The groups are shells around one centre, one inside the other: the same stretched ball of 5 dimensions in 9 sizes.
(in the rows, 128 means zero)
Known rows, each followed by its group:
[146 160 179 166 152 126 118 158 126 138 128 163  93 159]
(4)
[ 88 140 157 176 159 139 136 182 119  78  51 170 183 131]
(3)
[140 173 148 137 136  95 115 145 111 144 114 141  69 180]
(7)
[118 152 139 142 118 136 151 126 112 118  50 142 170 140]
(7)
[113 165 140 163 145 113 122 174 121 129  83 154 126 170]
(8)
[150 157 160 147 144 114 114 146 122 157 125 155  70 171]
(0)
[178 172 166 123 121 103 118 107 113 172 145 135  39 176]
(3)
[122 182 168 152 125 116 144 136 103  87  79 133 150 145]
(0)
[163 150 180 140 122 145 142 104 119 140 109 149 118 135]
(6)
[149 164 190 160 156 114 112 156 119 126 141 160  71 159]
(5)
[129 138 180 182 149 166 140 158 135 121  87 176 171 126]
(2)
[142 175 162 136 147  83 106 149 105 130 133 142  42 181]
(1)
[131 159 187 186 146 156 140 161 131 111  95 167 170 132]
(5)
[153 187 163 148 102 132 152 109 115 136  91 127 150 151]
(3)
[157 172 150 140 110 128 140 114 120 162  99 135 118 163]
(4)
[127 160 162 144 143 109 124 145 108 110  98 148 100 156]
(8)
[157 184 175 134 116 110 136 110 104 125 116 128  96 157]
(6)
[158 164 223 165 155 129 123 140 115  98 149 161  87 133]
(2)
[150 163 194 147 141 120 127 129 109 108 125 150  91 142]
(6)
[150 159 150 123 108 126 145  98 109 142  85 133 119 149]
(0)
[165 176 209 155 112 152 158  97 113 105 111 138 155 119]
(3)
[155 167 200 167 140 139 133 137 122 119 126 156 120 139]
(7)
[ 83 149 118 169 145 129 136 185 123 114  34 160 184 157]
(4)
[147 151 146 127 137 104 115 132 113 157 113 148  60 173]
(0)
[182 182 223 167 129 144 137 117 122 126 154 148 107 136]
(2)
[143 155 162 132 135 112 125 127 109 129 107 146  86 156]
(8)
[143 187 145 135 119  97 127 130 107 142 104 128  90 178]
(6)
[126 133 153 161 135 158 144 142 129 136  66 165 169 134]
(5)
[107 123 139 163 150 150 135 164 130 131  56 174 164 140]
(1)
[171 164 230 169 133 159 145 115 122 105 135 157 136 115]
(1)
[108 159 189 185 149 151 147 165 119  68  72 163 195 118]
(5)
[ 97 157 172 182 151 143 144 174 118  72  60 163 194 127]
(4)
[179 169 196 151 136 125 120 124 122 154 156 152  65 158]
(3)
[114 163 168 179 138 147 146 161 124  99  68 157 189 135]
(7)
[150 140 184 156 142 149 134 132 125 132 109 165 122 133]
(0)
[188 179 205 150 120 135 134 104 121 150 154 143  85 148]
(1)
[101 144 110 128 118 122 147 131 107 121  28 138 164 151]
(1)
[145 187 165 145 116 115 140 123 108 123 100 130 122 157]
(8)
[140 150 158 164 142 137 126 154 131 153 103 164 119 158]
(5)
[138 156 171 143 152 105 113 148 110 122 122 154  68 161]
(4)
[108 162 152 168 153 117 123 179 118 109  83 158 134 160]
(8)
[166 174 176 148 118 133 138 114 120 149 119 141 111 153]
(6)
[142 158 190 171 138 153 142 140 125 115 101 160 154 130]
(7)
[129 155 117 133 145  89 103 162 118 173 103 150  54 197]
(2)
[166 146 164 119 106 142 150  80 112 150  94 138 117 136]
(2)

New rows. What belongs after each?
[140 143 162 133 155 103 108 145 112 137 123 159  50 165]
(2)
[149 167 181 148 144 109 118 141 112 125 131 150  73 160]
(7)
[171 136 187 141 124 159 144  98 125 150 113 158 118 127]
(2)
[152 128 168 139 146 135 122 129 122 150 114 166  84 146]
(1)
[156 169 201 164 119 158 156 113 120 109 102 147 167 120]
(4)
[180 168 230 160 129 151 142 105 118 112 147 152 114 120]
(1)
[154 180 148 130 117 102 127 120 110 156 112 130  79 177]
(6)
[ 85 136 125 172 148 145 140 181 127 113  30 168 197 144]
(3)
[138 160 132 127 122 108 128 126 112 154  89 138  95 171]
(8)
[138 131 146 138 144 127 120 140 122 155  98 163  90 158]
(5)
[128 166 166 145 125 125 145 126 106  99  78 139 145 139]
(8)
[146 190 146 136 100 115 147 110 108 139  84 120 134 164]
(3)
[159 156 217 179 138 169 146 130 130 113 120 166 156 116]
(2)
[173 178 224 169 141 135 128 131 120 117 157 154  94 140]
(1)
[147 149 128 125 127 110 120 127 118 178 100 145  73 178]
(5)
[138 158 164 150 148 112 116 152 117 134 116 156  82 164]
(8)
[123 164 192 163 140 135 144 141 108  72  86 150 158 124]
(4)
[103 147 179 187 171 138 125 192 125  86  87 177 154 137]
(2)
[165 156 193 160 152 128 113 146 127 150 151 165  67 157]
(2)
[128 165 157 173 136 139 136 159 128 134  85 156 155 154]
(0)
[160 183 167 149 112 128 141 116 119 149 110 134 122 159]
(4)
[ 99 146 159 175 149 146 142 170 122  91  54 165 188 131]
(6)
[159 139 168 134 127 140 135 108 119 151 107 154 103 141]
(4)
[149 161 147 129 104 134 150  98 113 146  78 132 137 148]
(4)
[172 160 170 142 125 130 127 117 125 173 131 149  81 162]
(3)
[119 140 189 183 145 172 153 151 127  88  68 171 204 108]
(1)
[110 176 162 159 149 102 124 169 106  88  89 146 121 159]
(4)
[ 86 142 128 155 150 119 131 174 113  99  44 158 157 152]
(4)
[138 144 159 133 149 108 114 140 111 134 113 156  66 161]
(5)
[143 206 177 160 134  94 122 153 108 114 128 132  91 175]
(2)
[161 181 176 156 104 148 155 108 122 141  98 135 158 142]
(2)
[104 151 148 159 133 140 149 149 115  97  46 152 187 134]
(8)
[113 158 118 152 131 121 132 159 122 148  61 149 143 171]
(6)
[ 95 124 142 169 148 157 145 166 127 107  38 172 196 128]
(1)
[176 173 176 139 122 120 126 113 118 163 139 140  71 165]
(4)
[136 156 199 162 158 124 122 153 113  93 123 163 100 138]
(3)
[160 156 144 118 114 116 131 102 112 167 105 136  80 166]
(4)
[173 159 198 137 124 135 137  99 113 130 132 145  92 136]
(0)
[144 179 185 147 106 141 162 100 105  93  81 129 173 124]
(1)
[117 178 139 142 134  92 124 153 104 116  85 135 104 175]
(6)
[189 185 186 130 114 111 126  97 111 161 155 130  52 167]
(1)
[188 179 174 126 105 121 135  88 114 172 138 129  72 164]
(2)
[118 154 177 181 171 125 114 190 125 109 110 174 115 154]
(2)
[127 176 147 157 119 129 144 140 118 128  72 139 160 156]
(8)
[165 180 157 129 106 115 137 102 111 158 113 127  94 166]
(4)
[156 167 220 176 141 152 141 134 122  99 128 160 140 122]
(5)
[133 152 201 154 134 148 152 119 107  72  85 152 163 108]
(2)
[116 185 168 168 153  98 117 178 110  96 106 148 108 168]
(3)
[161 176 216 178 123 164 155 120 124 106 115 151 171 118]
(2)
